There are 7 hidden switches. A switch that is on adds its own fixed numbers to the row, and there is some noise. The rows also spread widely along 8 directions, which tell nothing about the answers.
Known rows, each followed by its switches (1 for on, 0 for off):
[ 2.20 -1.05  1.72  2.19 -2.20 -0.78  0.76 -3.64  1.12 -1.66  1.63 -0.67
 -0.57  0.17  1.60  2.31  0.04  2.32 -1.77  1.75  2.41 -1.11 -1.02 -2.32
  2.72 -0.13 -0.87 -2.19  3.51]
0 0 1 0 0 0 1
[ 2.61  0.93 -3.54 -1.03 -0.58  1.89 -0.64 -1.79 -0.63 -1.50 -0.90  4.96
 -0.74  1.99  1.53 -1.94  1.70 -0.63 -2.00  0.31 -0.11  0.75  0.31 -1.12
 -2.41  0.84  1.28 -0.88  0.49]
1 0 0 0 0 1 1
[ 0.40 -2.74  0.03  1.08 -1.38 -0.92  0.98 -2.99 -0.12 -1.06  2.22  2.25
  1.35  0.68  0.80  1.88 -0.23  0.50 -1.65  1.08 -0.17 -0.40 -1.04 -2.64
  1.43 -1.82 -1.57 -2.94  2.94]
0 0 0 1 0 0 1
[ 1.38  2.31 -1.42  0.42 -0.88  2.93 -1.11 -0.23 -1.31 -2.49 -0.06  0.72
 -1.70  3.12  0.27  0.55  1.06  1.01 -0.29 -0.31  0.44 -0.30  0.09 -1.06
 -4.19  1.56  1.05 -1.69  2.43]
0 0 0 1 0 0 1
[-1.50 -0.11 -4.74 -0.70 -1.10  5.08 -1.48  2.04 -2.12 -2.30  1.70  5.78
 -0.62  3.63 -0.83  0.00  2.01 -2.58  1.57 -0.19 -3.16  0.83 -0.61 -0.43
 -6.00  0.30 -1.43 -2.58 -0.71]
0 0 0 1 0 0 1
[ 4.11 -3.49  2.39  3.51 -1.92 -0.66  2.46 -4.50 -0.19 -1.24 -1.59 -1.43
  0.76  2.69  1.27  0.74 -0.46  0.57 -3.65  1.51  2.12 -0.40  2.36 -3.00
  1.25  1.48 -0.03 -0.12  3.24]
0 0 1 0 0 0 1
[-2.14 -0.92 -0.23 -1.35 -2.26 -1.69 -0.48 -0.55 -0.18  0.36  3.91  3.90
  2.06 -2.87 -1.00  4.11  1.50  0.33  0.59 -0.64 -2.41 -0.82 -4.14 -1.24
  2.04 -1.70 -2.11  0.34  2.15]
1 0 0 0 0 0 1
[-2.13  4.55 -0.96  0.28 -3.71  0.84 -2.67  3.58 -3.21  1.07 -1.66 -0.64
 -1.28  2.29 -3.34  2.64  0.58  1.16  4.55 -2.43 -2.71 -0.31  2.60  0.49
 -5.45  3.05 -0.21  7.49  2.50]
1 0 1 1 0 0 1
[-2.04  3.04 -2.02 -0.44 -1.43  1.00 -1.26  0.27 -1.49  1.36  0.84 -0.79
 -0.94  2.95 -1.91  1.51 -1.75  3.50  2.64  0.45 -0.87 -1.37 -0.02 -1.49
  1.40  0.27 -0.96  0.86  3.16]
0 0 1 1 1 1 0
[-1.25  0.15 -1.35 -0.49 -1.62 -0.24 -0.45  0.39 -2.57  1.76  0.10  2.33
  0.92  2.08 -1.68  2.70 -1.39  1.83  1.21 -0.41 -1.50 -0.30  1.15 -1.96
  0.33  0.01 -1.92  2.03  2.54]
0 1 1 1 0 0 1
[ 2.15  3.63 -0.55  1.26 -2.08  2.19 -0.18 -1.12 -3.14  0.57 -2.06  1.90
 -1.64  2.81 -1.20  0.17  0.07  1.47 -1.51  1.29 -0.22  0.27  1.32 -1.05
 -2.81  1.98 -0.27  3.06  1.73]
1 1 0 1 0 1 1
[ 1.68 -3.01  2.82  5.23 -4.28  0.99  0.17 -2.74  0.62 -2.75 -0.64 -2.62
 -1.37  1.39 -0.54 -0.50  1.11 -0.89 -0.64  0.86 -0.42 -1.25  2.94 -1.86
 -2.93  2.36 -1.62  1.56  3.95]
0 0 0 0 0 1 0
[ 0.80 -0.43  2.65  2.68 -0.83  1.01  0.24 -2.29 -1.85 -1.38  1.07 -0.98
  0.63  3.40 -0.99  1.58  0.42  2.02 -2.42  0.72 -0.09 -2.03 -1.22 -3.43
  0.63  1.66 -0.33 -2.85  2.76]
0 1 0 0 1 0 1
[-2.12  0.36 -0.63  1.71 -3.58  0.45 -1.55 -2.83  2.25 -1.32  4.64  1.00
 -2.07 -1.56  1.59  3.24 -0.31  3.55  2.54  3.42  1.37 -1.56 -3.47 -0.36
  4.16 -2.92 -4.18 -2.34  2.60]
1 0 0 1 0 0 0
[ 0.61  6.14  0.16 -2.16 -1.47 -0.11 -1.63 -0.78 -1.85 -0.79 -0.54 -1.09
 -2.00 -0.36 -0.44  2.44  0.39  2.73 -0.46 -2.29  0.52 -2.31 -1.53 -0.58
 -0.28  1.92  2.63  1.47  5.10]
0 0 1 1 1 0 0
[-0.86 -2.08 -1.19  1.87 -1.98 -1.97 -1.68 -0.26 -0.97 -1.44 -0.20 -1.57
  1.25  4.37 -2.16  0.49  0.69  2.15  2.10 -3.54 -2.80 -2.69  4.03 -3.40
 -2.18  2.48 -0.03  2.53  5.55]
1 0 1 0 1 1 1
[ 1.30 -4.19 -2.30 -0.76  0.88 -1.53  1.45 -3.75  0.93 -0.69  1.26  4.75
  2.00  0.83  2.73 -0.42  0.02  0.01 -3.31  0.48  0.84 -0.38 -1.16 -1.92
  3.78 -2.21  0.44 -4.64  2.25]
1 0 0 0 0 0 0
[ 2.16  1.54 -1.88  0.11  0.90  1.94  0.52 -0.13 -2.79 -1.21 -2.10  0.76
 -0.08  5.85  0.06 -0.69  0.07  1.33 -1.90 -1.28  0.55 -0.19  1.74 -1.62
 -4.21  1.81  2.68 -1.57  2.07]
1 0 0 1 0 0 1
[ 3.90  3.96  2.57  0.28 -2.18  0.61  1.07 -4.01 -2.18  0.81 -1.43 -0.38
 -0.72  0.46  1.34  1.89 -0.53  1.60 -3.89  1.39  2.54  0.41 -1.76 -1.74
  2.65  2.18  1.60  1.11  1.86]
0 0 1 0 1 0 1
[-0.68  0.36 -2.77 -0.20 -1.94 -0.50 -1.80  0.22 -0.02  1.09 -1.77  2.51
 -1.34  1.40  0.70 -0.84 -0.07  1.09  2.26 -0.32 -1.22  1.15  3.00 -0.82
 -1.57  1.10 -0.38  4.31  1.45]
1 0 0 0 0 1 1
[ 2.90  1.26  2.97  1.07 -3.52  0.73  0.21 -2.65 -1.38 -2.10  1.03  1.51
 -0.66 -1.63 -1.90  2.33  2.71 -0.21 -4.01  0.62 -1.38 -1.81 -2.19 -1.53
 -1.73  1.61 -0.68  0.40  3.31]
0 1 0 0 0 1 1
[-2.18 -4.65 -2.85 -0.45 -0.34 -4.38 -1.88 -0.90  1.17  1.46  0.66  1.78
  1.44  2.15  1.43  0.42 -2.71  3.12  2.77 -1.88 -1.22 -0.26  4.18 -3.57
  3.34 -2.05 -1.90  0.82  5.16]
0 1 0 1 0 0 1

New rows, each followed by its switches (1 for on, 0 for off):
[-1.24 -0.24 -0.32  2.24 -3.35  2.23 -0.78  0.01 -1.70  0.31 -0.87  0.99
 -0.94  3.27  0.42 -0.12 -0.04 -1.33  2.12  1.24 -1.62  2.09  1.96 -1.19
 -1.63  1.96 -1.60  3.13 -0.38]
0 0 0 0 1 0 1
[ 0.11  0.97 -2.37 -0.25  0.27  0.66 -1.61  0.53 -0.65 -2.48  1.24 -0.27
  0.08  3.64 -0.91  1.23  0.83  2.63  0.58 -2.29 -0.35 -2.49  0.12 -1.73
 -2.87  0.73  0.98 -3.53  4.66]
0 0 1 1 0 0 1
[-1.09  3.01  1.13  1.21 -3.33  2.00 -1.60 -1.12 -1.33 -0.75  1.54 -0.26
 -2.17  0.73 -1.03  2.52  0.01  2.08  0.79  1.20 -0.62 -1.47 -1.96 -1.02
  0.38  0.81 -2.07 -0.10  2.87]
0 1 0 1 1 0 0
[-2.23  2.23 -4.23 -2.68  1.26  1.49 -1.77  1.58 -0.95  0.99  1.53  2.62
 -0.41  2.95  0.75  1.00 -1.27  2.84  2.24 -0.20 -0.58  0.81 -1.45 -0.61
  0.21 -1.50  0.51 -2.26  0.54]
0 0 0 1 0 0 1
[-0.62  5.79 -4.88 -3.08  0.34 -0.18 -4.51 -0.60  1.26  0.80 -2.49  0.62
 -4.55  2.34  3.98 -1.67 -1.93  5.57  3.20 -1.65  3.13  0.30  2.15  0.15
  1.55  0.37  2.79  1.46  3.70]
1 0 0 1 1 0 0
[ 1.42  2.56 -2.57 -0.08  1.71  4.73  0.50 -0.29 -3.48 -1.59  0.71  2.30
  1.16  6.55 -1.78 -0.81  1.41  1.28 -2.36  0.31 -1.38 -1.70 -2.48 -1.69
 -3.25  1.84  2.62 -5.38  0.00]
1 0 0 0 1 1 1
[ 1.57 -3.47 -0.10  2.51 -5.86 -2.20 -0.67 -3.22  0.77 -0.97 -1.49  2.48
 -1.11 -0.67  1.91  0.67  1.10 -1.57  0.73 -0.02  0.07  1.51  4.33 -2.09
 -0.44  1.26 -2.69  5.82  3.35]
1 0 1 0 0 0 1
[-2.04  0.46  0.71  3.07 -4.38  3.65  0.88  0.50 -3.90  1.20  0.68  0.80
  0.12  3.49 -2.07  2.12 -0.63 -1.42  1.86  2.52 -2.78  1.46  0.42 -1.51
 -2.46  0.89 -3.48  2.92 -1.00]
0 0 0 1 1 0 1
[-2.55  1.03  1.70  1.47 -1.65 -1.13 -1.80 -0.18  1.25 -0.62  3.79 -3.21
 -0.12 -0.10 -2.15  3.24 -0.51  5.34  2.80  0.20 -1.29 -3.76 -2.50 -1.41
  1.51 -0.73 -1.28 -1.22  4.06]
0 0 0 0 0 1 1
[-3.97 -2.10 -0.01  1.31 -3.06 -0.23 -0.91  0.14 -1.57 -0.78  4.50  1.24
  2.14  1.19 -2.83  3.72  0.49  0.26  3.15 -0.51 -4.12 -1.63 -1.66 -2.80
 -0.20 -1.29 -3.30 -0.67  2.79]
0 0 0 1 1 0 1
[ 2.34 -1.40  0.74  1.51 -0.88  1.19  2.58 -2.76 -2.37  1.53 -0.34  3.03
  1.87  3.60 -0.61  0.37 -0.72  0.96 -3.43  2.96 -0.44  0.27  0.30 -2.41
  1.68  0.67 -0.88 -0.56  0.38]
1 1 0 0 0 1 1
[ 1.60  1.84  0.27  2.12 -0.47  5.81  0.90  0.17 -2.93 -0.05 -1.92  1.57
 -1.32  4.81  0.03 -1.13 -0.23 -0.84 -1.59  2.89  0.02  1.43  0.23  0.03
 -2.93  2.39 -0.26 -1.14 -1.78]
0 1 0 0 0 0 0
[ 0.32 -1.11  1.47  3.68 -0.16  0.52  0.18 -0.59  0.42 -1.10  0.63 -4.99
  0.46  5.31 -0.49  1.77 -1.63  4.74  1.33  0.32  1.76 -2.73  1.98 -2.24
  0.17  1.36  0.16 -2.23  3.85]
0 0 1 0 0 0 1
[-1.55  2.98  4.08  4.91 -4.99  0.38 -0.32 -0.66 -0.84  0.56  1.10 -5.56
 -2.03  0.79 -1.75  4.21 -1.20  4.92  3.47  2.00  0.28 -1.60  0.47 -0.89
 -0.52  0.98 -2.54  4.60  3.44]
1 0 0 1 0 0 1
[-2.34 -3.00 -5.67  0.34  1.79  2.97 -2.83  2.23  0.00 -0.50 -1.15  3.45
 -0.64  7.84  1.45 -2.87 -0.84  1.20  4.09 -0.61 -1.35  1.31  4.80 -1.18
 -2.54  0.58 -1.00 -2.16 -0.13]
0 1 0 0 0 0 1
[-0.94 -1.11 -6.18 -1.18 -0.83 -0.68 -2.54 -0.47 -0.90 -0.14 -1.43  4.18
 -0.61  4.40  1.45 -2.45 -0.63  0.58  2.25 -2.03 -1.76  1.47  4.61 -2.58
 -1.20  0.40  0.10  1.99  2.85]
1 0 0 1 1 1 1
[ 0.01  2.83 -0.09  0.52 -1.53  1.96 -0.24  1.59 -3.61  1.16 -2.01 -0.07
 -0.36  3.09 -3.97  0.14 -0.43 -0.29  0.11 -0.94 -3.13 -0.66  2.40 -0.34
 -4.64  3.20 -0.15  3.65  2.37]
0 1 0 1 0 1 0
[ 2.27 -0.73  2.19  2.65  0.45  0.52  1.74 -2.10 -0.57 -0.72 -0.08 -2.73
  1.49  3.64  0.25  0.76 -0.78  2.72 -2.92  0.81  1.45 -1.27 -0.32 -2.34
  0.53  0.89  1.33 -3.08  2.50]
0 0 0 0 0 0 1
[ 0.65  1.42  0.77 -2.03 -2.07 -1.96 -0.52 -2.01 -0.26 -0.89  2.77  1.66
  0.58 -3.14 -1.52  3.60  1.41  1.43 -1.41 -0.94 -0.95 -2.74 -3.56 -1.61
  1.53  0.02  0.03 -0.19  4.64]
0 0 1 0 0 1 1
[-0.57  2.03  1.98  2.77 -3.85  1.91 -0.74 -2.52 -1.13 -2.10  3.63 -1.38
 -1.17  0.56 -2.06  3.28  0.73  2.63 -0.01  1.77 -1.06 -2.65 -2.93 -2.18
 -0.39  0.00 -2.09 -1.43  3.48]
0 0 0 1 1 1 1
[ 1.67 -2.69  0.55  1.86 -2.21 -1.31  2.30 -1.78 -2.32  0.20 -1.38  0.69
  2.17  2.38 -1.59  0.09 -0.63 -1.32 -2.15  0.07 -2.12  0.36  3.44 -2.92
 -1.66  0.93 -0.51  3.00  2.87]
0 0 0 1 0 1 1
[ 0.65  0.96 -3.06 -1.26  0.52  1.26 -0.88 -0.41 -0.85 -1.33 -0.12  2.61
 -0.35  2.79  1.29 -0.27  0.56  0.49 -0.74 -0.98  0.03  0.31  0.08 -1.25
 -2.19  0.13  1.45 -2.56  2.16]
0 0 0 1 0 0 1
[ 0.55 -2.36 -1.75  4.19 -2.10  4.20  1.26 -2.17 -0.33 -0.09  0.23  1.78
 -1.55  4.99  2.47 -0.80 -1.64  0.40  0.77  4.71  1.47  1.55  2.12 -1.16
  0.31 -0.47 -3.02 -1.51 -0.76]
1 0 0 1 0 0 0
[-1.95 -2.82 -3.43 -0.84  1.60  0.79 -0.53  1.06 -1.04  1.81 -0.31  3.07
  2.23  5.72  0.28 -0.65 -1.90  1.78  1.52 -0.24 -1.76  0.62  2.07 -1.54
  0.62 -0.76 -0.45 -2.25  0.04]
0 1 0 0 0 0 1
[-1.60  2.39 -3.92 -2.62  2.93  0.22 -2.98  2.46  0.00  0.06  0.28 -0.09
  0.10  4.00 -0.54 -0.80 -0.71  3.91  2.59 -2.94 -0.98 -1.80  0.71 -0.61
 -1.83  0.76  2.94 -2.31  2.71]
0 0 0 0 0 1 1
[-3.04  1.09 -2.36 -0.45 -2.24 -0.02 -2.51  0.23  0.90 -0.39  3.39  0.59
 -1.52 -0.72 -0.20  3.40 -0.30  2.98  4.24 -0.07 -0.27 -1.80 -1.66 -0.47
  1.73 -1.45 -2.30 -1.08  3.54]
0 0 1 1 0 0 0
[ 1.40 -0.60 -1.78  0.89 -0.38 -0.27 -1.04 -2.76 -0.16  0.72 -3.16  0.35
 -1.78  4.39  1.90 -3.61 -1.82  2.44 -0.49  0.10  0.74  0.53  4.87 -2.32
  1.76  1.95  0.81  1.07  2.91]
0 1 0 0 1 1 0
[ 0.07 -1.77 -0.95  1.63 -1.06  3.40  1.89 -1.08 -2.70 -0.06  0.79  3.80
  1.06  3.53 -1.36  0.76 -0.45 -1.58 -1.94  2.37 -1.39  0.91 -0.36 -1.36
 -0.61 -0.33 -2.24 -2.44 -0.34]
0 1 0 1 0 0 0
[-0.04 -2.25 -5.85  0.65 -0.52  3.08 -2.36  0.01  0.85 -2.29 -0.95  4.52
 -2.09  4.96  2.62 -2.41  1.00 -0.41  2.42 -0.01  0.32  0.93  3.36 -0.17
 -2.68  1.09 -0.67 -1.71  0.78]
1 0 1 0 0 0 0
[ 0.81  3.89  0.07  0.23  0.83  4.63  0.93  0.24 -4.91  0.91 -0.62  1.96
  1.46  5.96 -1.76  0.80 -0.03  1.66 -2.46  1.47 -0.62 -0.36 -2.57 -1.28
 -1.41  2.17  1.81 -2.65 -1.47]
1 1 0 0 1 0 1
[-0.55  4.21 -3.31 -1.38 -2.52  0.73 -3.16  1.99 -1.27  0.45 -1.51  1.29
 -3.02  1.23  0.14  1.20  0.07  1.30  3.67 -1.54 -0.49  1.23  2.21  0.01
 -3.29  1.84  0.03  4.44  2.39]
0 0 1 1 0 0 1
[-4.23  2.38 -3.73  0.10 -0.73  2.61 -3.64  1.91  0.17  0.65  1.97  0.89
 -3.06  3.87  0.55  1.23 -2.14  5.65  5.66  1.20 -0.27 -0.44  0.16 -0.27
  0.56 -1.30 -2.46 -1.39  0.99]
0 1 0 1 0 0 1
[-0.88 -3.19  0.18  2.42 -4.87 -2.53 -1.91 -0.81 -0.55 -1.34 -0.01  0.28
 -0.33  0.69 -1.71  2.39  0.61  0.13  2.08 -2.60 -2.45 -1.23  4.40 -2.85
 -1.97  1.37 -3.09  5.14  6.49]
0 1 1 1 0 0 1
[-1.37  2.92 -0.82  0.21 -2.46  0.86 -0.79  1.33 -2.58  4.02 -3.05  0.75
 -1.53  2.88 -0.07  0.67 -2.98  1.76  2.84  1.29 -0.50  3.07  3.70 -0.62
 -0.11  1.23 -1.26  6.63  0.10]
0 1 0 1 0 0 1
[-1.00 -1.08 -3.69 -1.38 -0.38 -0.46 -2.97 -2.55  1.08 -0.87  2.13  4.07
 -0.77  1.86  1.62 -0.29  0.09  3.00  0.74 -0.16 -0.29 -1.11 -0.49 -2.74
  3.18 -1.01 -1.28 -3.43  2.86]
0 1 0 0 1 1 1
